Every row belongs to one group in each of 4 separate groupings. Each group adds its own fixed numbers to the row, and there is some noise. The rows also spread widely along 10 directions, which tell nothing about the answers.
In the rows, 128 means zero.
Some rows, each with its group in each grouping after it:
[ 55 155 173 124 121  98  75  95 123  93  92 134 175  76 143 112 129  92
 130 123 127 109 154 106 131 123 143 155 109  98 160 132 116 201 125 117
 117 160  38 171 169 165 106 123 104]
R J468 J22 J55
[152 137  83 153 127 108 118 129 165 162 167 147 116 114 128 114 173 130
 153 143 137 173 147 151 110 148  78  98 120 119 116 136 154  99  92 142
 127 131 129 108 132 160 137 135 109]
R J202 J280 J431
[142 165 114 118 131 110 194 165  72 171 201  94 112 145 146 104 160 160
 165 134 125 121  99 137 138 167 125 121 107 132  95 170 147  54 145 109
 130 100 179  75  96 148 133 116 138]
T J202 J22 J672
[124 166 122 126 123 115 177 148  65 167 184  82 129 140 112  95 163 152
 158 107 116 153 126 133 136 178 140 138 110 154 117 179 162  92 146 123
 106 115 193 114 108 146 129 120 134]
U J468 J280 J55
[138 171  98 160 105 127 183 166 148 154 159 156 161 128 176 113 138 174
 162 196 124 172 108 158 128 169 157 104  64  61  93 118 120 108 104 129
 219 183 143 125 155 161 123 101 120]
T J51 J428 J247
[113 171 117 177  88 102 121 133 161 106 145 135 158 109  90 151 140 100
 166 119 126 152 133 166 109 157  98 113  93 111 123 150 117 122 150 153
 111 184 153 154 138 144  87 111  93]
P J51 J428 J500
[ 97 162 121 115 130 107  90 128 104 161 156 125 160  91 132  98 153 132
 156 134 138 146 141 120 138 155 162 131 120 133 153 140 160 110 131  78
 113 145 106 152 139 181 151 116 110]
U J51 J22 J431
[118  89 117 122 162 108 104 128 101 167 116 133 141 111 127 136 155 121
 191 162 124 122 169 113 102 134 156 164 114 132 150  81 159 115  97  85
 146 112  90 158 116 162 154 134 134]
Q J202 J280 J500
[133 143 109 132 125 101 109 123 122 155 185 131 127  64 157  98 177 129
 144 137 110 152 104 109 103 104 101 114 157 109 123 151 145  55 147  90
  92 114  93  87 107 166 169 137 140]
V J202 J428 J890
[154 135 116 161 150 130 143 145 160 168 159 127  82  98 183 108 162 131
 140 171 128 129 123 129 104 151  99  97 119  60  93 150 140 103 112 133
 132 108  90  78 121 160 134 136 106]
V J202 J428 J247
[116 159 114 128 135 118 167 149 110 130 154 105 142 111 108 103 163 126
 153 127  96 131 113 153 108 149 112 139 107 101 101 133 140 102 111 147
 125 133 137 108 117 138 124 123 138]
P J51 J280 J890
[135 126 110 124 120  96 155 125 127 143 155 128 143 115 139 118 162 111
 138 137 103 145 139 136 104 119  94 138 127 121 108 129 138  94 109 140
 134 116 118  98 109 138 131 147 147]
Q J202 J428 J672
[ 85 169 159 129  92  93  85 103 130 114 115 157 188  72 156 115 138  94
 151 144 121 111 144 106 133 108 154 153  99 101 143 114 109 167 103 102
 153 147  52 152 167 167 130 115 113]
U J202 J280 J890
[103 135 145 107 145 105 167 152 107 132 102  90 151 136 118 128 131 116
 171 141 103  97 136 134  95 130 128 179  87  96 113 103 133 128 104 152
 154 130 114 124 121 132  99 132 157]
P J51 J22 J500
[ 99 152 146 103 131 111 108 119 113 154 135 131 137  94 218  89 137 157
 129 159 125 114  93  77 108 100 156 140 116  67 132 125 127 123 135  83
 155 107  50  78 123 171 167 125 156]
R J202 J428 J247
[108 138 113 134  92  84 165 163  72 134 144 123 175  84 128 144 131 153
 207 143  79 120  97 133 113 121 154 173 102 141 112 120 108  54 182  78
 146 157 140 122 107 149 143 113 177]
Q J202 J428 J890
[157 152  74 149  65  79 167 143 144 123 224 149 158  49 108 130 190  86
 150 130  46 198 126 163 104  84  42 111 118 155  82 151 127  46 123 161
 127 198 131 142 144 159 112 149 135]
V J51 J280 J500
[ 85 196 163  82  76  79 119  73 135 149 130 123 208 111 140  77 160  97
 110 114 157 142 157 108 117  90 141 157 117 138 175 152 141 158 111 129
 123 121 107 134 151 157 122 151 128]
T J51 J428 J55
[ 92 182 137 112 131 112 135 132  76 138 172 109 167  93 121  89 165 115
 126 131 114 140 145 136 156 176 176 118 119 131 145 149 152 143 103  91
 134 149 113 181 166 167 116 112  91]
T J51 J428 J500
[143 121 109 146 119 106 160 125 164 148 115 121 116 131 122 139 147 119
 174 139 126 137 141 148  73 115  52 152  93 106 106 124 140 102 121 183
 132 116 150  85  99 126 112 142 147]
T J202 J280 J55
[125 168 107 148  75  98  47  82 174 126 185 194 163  77 195 107 157 128
 120 135 155 208  94  93 133  81  82  79 117  85 144 149 119  86 166  98
 112 165  74  99 129 184 160 119 109]
T J468 J22 J672
[ 96 145 120 102 142 109  98  81  90 112 164 133 181 115 101  82 175 113
  82 105 100 178 129 134 123 160 131 121 165 129 159 127 163 134  99 114
 108 129 112 142 128 162 154 128 131]
U J202 J428 J672
[ 98 115 129  65 172 120 181 123  63 145 118  66 134 129 121  96 148 151
 120 114  69 106  92 111  77 131 123 179 140 104 130 116 158  98 138 127
 119  83 124  73  76 126 148 146 204]
T J202 J428 J247
[129 173 128 120 116 107 154 137  99 153 168 127 147 135 170  89 157 176
 155 137 136 164  80 123 109 135 125 127 116 109 119 140 127  71 151 116
 149 130 145  78  96 161 147 110 147]
P J202 J22 J55
[107 117 122 121 168 125 121 154  75 118 155 108  98  40 191 112 150 116
 127 147  34 124  90 112 115 118  93 126 141  65  91 118 129 110 129 105
 137 135  30 103 122 148 136 110 141]
U J202 J428 J500
[ 73 152 151 140 137 121  76 119 126 118  85 124 154 111 132 122 125 121
 141 119 148 115 146 116 142 182 158 135 100  99 163 134 122 184 136 110
 107 147  81 159 143 156 106 108  91]
Q J468 J22 J431
[128 186 131  93 101 100 174 127  86 129 185 106 161 138 154  81 172 156
  98  99  86 176  62 121 103 114  96 116 134 117 120 149 121  82 133 142
 139 125 146  63  96 137 131 124 170]
P J202 J428 J500
[100 127 110 159 145 111 132 132  99 123 133  93 110 125  49 150 143 134
 188  91 124 113 133 164  98 193 105 153 115 148 135 159 157  99 177 136
  61 131 194 140  95 142 121 116 128]
R J202 J280 J55
[108 153 130 173 134 126 149 172 112 102 139 119 120  82 142 132 133 132
 164 148  85 116  98 142 136 168 115 120  89  65  83 141 107 114 144 133
 130 174  98 126 144 145  97 100 114]
V J468 J22 J890
[126 126  67 132 118 107 184 143 124 100 148 139 181  99  81 128 161 140
 157 140  45 194  90 178  84 126  67 146 103 102  92  86 140  60 117 170
 157 188 162 120 114 130 132 129 185]
T J51 J280 J890
[119 129 138 118 138  99 162 139 117 121 134  99 125 115 119 123 151  90
 148 122 100  93 139 137 104 132  91 151 117 111  94 134 129 117 114 158
 122 112 107 100 111 134 104 138 140]
P J202 J22 J672

New rows, each followed by its group in each grouping:
[ 79 187 154 109 128 112 158 131  92 117 114  91 172 154  97  96 140 146
 141 110 128  97 116 146 128 168 169 164  85 106 138 134 144 157 103 140
 129 126 153 126 138 136 115 116 146]
R J51 J280 J890
[122 109 107 181  98 101  93  90 214 105  86 177 178 108  91 153 143  77
 160 146 131 185 183 156  77 123  68 137  93  99 131  91 120 165  95 191
 144 185 106 166 150 147  98 137 107]
P J468 J280 J55
[129 119  99 156 132 130  65  92 218 147  73 159 125 158 154 137 125 157
 141 133 177 183 114 115  75 119  58 117  84  45 152 101 148 131 130 165
 117 122 121  63  90 137 138 129 144]
T J468 J280 J431
[138 107 103 146 152 109 116 121 154 134 128 132 118 119 105 150 152 114
 172 138 122 149 139 140  84 135  61 130 120  95 127 115 156  92 127 149
 113 129 129 119 102 141 121 135 127]
T J202 J22 J500
[130  89  69 145 171 118 138 144 108 137 177 140 126  64 113 119 174 137
 153 165  67 171 130 149  97 161 117 115 153 107 104 108 159  77 114 104
 140 157 100 150 132 171 165 130 134]
R J202 J428 J247
[110 142 129 119 120 109 157 141 108 147 152 102 142  91 162 102 150 122
 135 135  92 126 117 104 111 126 135 139 116  96 107 149 117 116 140 120
 133 129  91 102 124 152 130 132 146]
P J468 J428 J247
[141 121 101 109 154 121 149 150 102 164 170  90  99  98 185  91 162 164
 139 126  84 156  61  94  80  83  68 133 142  70  89 139 143  32 160 121
 101  84 106  11  59 129 171 136 197]
P J468 J428 J890
[116 119 139  57 113  74 164 133  69 146 163  95 139  43 177 100 171  69
 132 129  16 105 135  82  97  22  78 184 135 138  92 120 128  96  98 125
 147  98  30  89 121 139 133 169 194]
U J202 J280 J500
[ 94 165 133 116 135 122 142 120 111 132 137 104 163 124 118  95 152 136
 121 126 110 140 119 136 116 171 155 144 117  90 137 135 151 140 121 133
 127 138 126 130 132 150 133 124 135]
U J51 J428 J247
[116 132 123 112 161 128 162 134  87 162 142  90 117 120 108 104 163 125
 150 138 115  98 148 130 117 183 147 143 117 122 127 141 160 128 105 117
 124  97 131 130 119 153 132 135 123]
T J202 J280 J247
[111 139 120 140 146 123 162 161 103 141 125  92 125 141 112 139 129 158
 170 134 104 126 100 152 101 164 129 152  88  92 113 126 149  89 147 135
 127 142 164 112  99 135 117 112 159]
V J51 J428 J500
[ 86 137 150  87 150  95 106 117 106 147 112 102 154 122 125 115 144 117
 157 128 135 105 145 103 101 104 142 176 113 110 154 114 162 126 112 110
 116 109  90 130 123 155 139 146 154]
R J51 J22 J500
[135 164 150 160 107 105 112 104 190 164 133 124 123 128 139 117 155  96
 152 135 191 107 171 120 104 155 123 112 110  96 138 175 129 153 117 145
 105  97 115 108 131 157 110 144  74]
P J202 J428 J247
[ 96  92 101 143 157 116  86 125 106 114 128 129 137  53  86 149 150  80
 165 136  74 139 169 130 118 145 105 140 120 120 135 105 151 138 121 108
 106 161  74 198 144 160 121 125 108]
T J468 J280 J500
[108 124 120 131 127 110 121 107 131 123 117 121 163 152 108 123 139 128
 128 111 128 153 122 132  95 142 112 140 113  99 137 119 137 127 136 147
 113 128 143 105  98 137 125 130 158]
P J468 J428 J672
[ 85 128 143  90 151  95 108 114  54 160 134  92 148 114 112 111 144 145
 183 107 130 112 121  97  99 134 157 189 141 156 166 137 168  80 178  69
  85  99 134 122  79 159 169 129 167]
U J202 J22 J55
[100 141 130 128 115  99 111 137 109 165 148 124 143  87 171 121 130 119
 171 157 135 100 128 114 122 110 162 155  95 109 128 137 141  95 152  73
 125 126  93 121 121 176 149 124 145]
V J51 J428 J672
[114 159 107 168  83  97  81 123 155 151 168 148 137  47 170 133 139 124
 184 144 147 157 115 122 114  99  98 119 107 110 133 165 130  68 206  87
  93 161 107 121 118 176 145 112 108]
T J51 J428 J55
[129 120 105  94 161 113 154 136  77 208 173  98 139 158 115  93 171 135
 177 150 146 132 170 129 121 156 175 163 112 149 131 118 203  88  80  89
 139  74 156 123 108 164 173 146 154]
U J51 J280 J672
[146 120 109 128 120 103  70  96 163 168 133 161 125 121 187 127 155 154
 161 137 150 174  98  85  71  63  72 135 117  89 150 107 143  62 147 112
 117  99  94  54  67 155 175 142 164]
Q J202 J280 J500
[103 158 120 157  96  91  94 125 158 103 151 146 154  32 146 129 148  85
 152 143  99 131 132 136 119  96  97 125 117  88 113 143 116 117 137 120
 114 170  59 141 163 161 125 127 108]
R J51 J428 J890
[ 99 183 147  95  65  70 152 100 116 117 177 118 179  71 134  93 171  89
 102 102  84 127 130 111 115  94 118 137 140 145 130 177 110 131 129 134
 117 137  88 124 154 158 117 156 135]
R J202 J428 J247
[ 95 132 116 140 105 109  90 110 143 118  92 143 164 111 127 137 129 132
 144 115 118 157 121 121 108 128 111 148  94 109 149 113 119 141 148 129
 115 159 106 129 116 145 124 124 143]
Q J468 J280 J431
[ 95 104  91 118 157 116  68 112 104 127 138 141 156  70 114 113 163 137
 131 118  94 189 120 114 112 144 114 127 157 122 154 108 154  98 149  87
  91 160  77 151 113 170 163 125 132]
Q J468 J22 J431
[121 135 124 122 119 113 121 131 147 159 108 121 120 110 192 111 142 128
 139 137 121 135 124  98 107  95  90 140  92  83 119 126 125 129 117 141
 132 110  72  71 111 136 126 142 149]
Q J468 J280 J431
[120 165  97 169 105 122 152 154 131 122 164 119 120 108 115 140 140 148
 173 125  96 148  87 157 111 170 104 126  85  92  95 158 127  85 176 149
 111 171 165 112 108 146 120 107 130]
U J51 J280 J247
[ 61 164 135 131  82  86  54  80 146 112  93 127 196  98  80 137 125 106
 144  78 149 133 136 125 105 133 132 161 122 145 196 146 129 138 190 111
  53 158 124 158 116 154 124 127 128]
Q J51 J428 J431
[151  86  50 173 168 122 127 126 148 113 160 162 148  81  70 128 189 131
 145 155  72 223 132 185  85 180  68  95 167 104 111  85 163  67  93 148
 125 173 132 150 119 144 151 134 121]
Q J202 J428 J890
[158 127  99 126 120 102 184 154 108 157 169 131 142 134 139 127 162 145
 172 156  79 170 121 142 103 121 101 142  97 119  94 104 146  75  91 145
 185 139 148 104 115 140 136 132 165]
U J202 J280 J500
[114 152 107 124  80  86 114 106  97 160 178 145 190 106 115 114 163 139
 170 116 126 193 140 114 119 116 141 149 115 172 152 142 150  85 156  94
 120 153 156 151 121 173 160 126 147]
U J468 J280 J55
[ 47 114 119 123 152 117  97 116  77  79  96 120 179  65  99 131 122 131
 143 121  54 151  98 148  94 147 133 179 128  97 145  88 143 127 166 112
 114 190  94 171 116 152 140 100 166]
U J51 J428 J55
[109 164 135 114 141 112 147 127  99 122 176  88 128  84 126  79 179 109
  96  98  82 141 124 126 130 143  99 113 153 104 113 173 147 128 111 143
  81 111  99 101 139 136 122 141 124]
R J468 J428 J890
[137 142 121 144 114  94 167 146 126 154 155 130 135 106 131 122 155 123
 181 153 121 139 138 144 105 136 107 141 109 132 103 141 136  82 130 135
 142 146 137 126 126 159 119 132 125]
V J202 J22 J55
[127 137 116  82 149 103 174 137  81 158 180  89 148  89 103  64 205  80
 100 111  79 157 191 129 142 162 116 122 165 173 117 152 164 132  55 141
 112 114  97 154 157 148 113 167 108]
Q J468 J22 J431
[113  84 139 118 150 102 111 107 151 164  84 125 138  92 145 121 150  64
 164 162 123 116 218 105  96  95 112 183 105 102 128  91 159 178  59 148
 150 101  44 148 148 145 124 163 130]
U J468 J280 J55
[133 131 122 162 107  97  84 116 190 163 114 140 111  82 147 143 149  77
 175 143 159 109 185 120 110 119  86 127 104 122 131 150 129 138 117 132
 104 111  77 121 132 153 115 149  85]
Q J202 J280 J431
[128 183 145 133 125 112 138 121 164 173 139  95 123 135 137  99 158 111
 146 131 184 108 151 127 121 145 113 123 106  85 133 177 160 131 110 147
  93  75 141  84 123 132 115 142  99]
T J51 J428 J890
[101 155 157 113 127 100 107 118 107 128 133 117 139  97 140 117 150 111
 136 122 113 107 121 106 111 118 119 144 127 111 142 139 131 124 135 111
 104 125  80 120 120 160 122 131 127]
V J202 J22 J500
[ 97 112 134 120 170 123 104 133  96 118 127 106 115  80 138 123 149 112
 132 126  76 123 117 106 108 127  96 141 128  82 125 121 145 119 136 121
  95 136  60 121 117 152 122 129 139]
V J468 J22 J500
[160  93  89 138 125 104 181 146 157 181 100 145 165 178 128 143 147 166
 210 177 136 172 144 134  76 113 116 173  70  98 103  67 150  74  84 153
 192 118 170  88  98 123 148 147 190]
Q J468 J280 J890
[116 161 100 145 148 123 123 158 103 179 169  91 117 112 116 107 154 145
 169 129 157 131 136 145 130 199 157 111 122 133 133 167 161  90 147  85
  92 120 156 131 113 169 142 108 101]
P J51 J428 J431
[ 80 178 152  98 101  96 135 120  94 136 125 105 189 123 115  98 138 118
 131 110 132 122 148 116 151 157 167 145 102 146 155 151 130 165 124 109
 130 147 123 158 158 157 104 123 118]
T J468 J22 J431
[122 187 140 143  85  94 157 129 125 142 172 104 152 109 112 107 163 104
 137 103 125 131 139 130 133 142 117 123 117 133 120 193 131 114 138 139
  87 126 147 113 138 144 104 139 113]
V J468 J428 J890
[115 104 112 129 167 117 124 139  91 154 148 101 100 106 138 127 146 135
 154 134 108 107 109 127  98 140 118 146 135 106 118 130 161  71 157  94
  92  96 115  87  78 155 157 127 161]
V J202 J428 J672
[ 59 136 151 112 118  92  96 125 111 103  79 107 156  93 149 152  99 126
 164 120  94  89  92 105  85  77 119 192  88  80 145 108 118 123 181 113
 115 143  76 103 104 139 125 124 190]
R J51 J428 J500
[101 156 124 123  78  72 110  94 124 155 151 103 172 151  49 143 147  97
 184  78 165 116 164 133 106 133 133 178 102 184 166 170 165  94 168 122
  55 108 199 140  94 153 136 148 140]
U J51 J280 J672
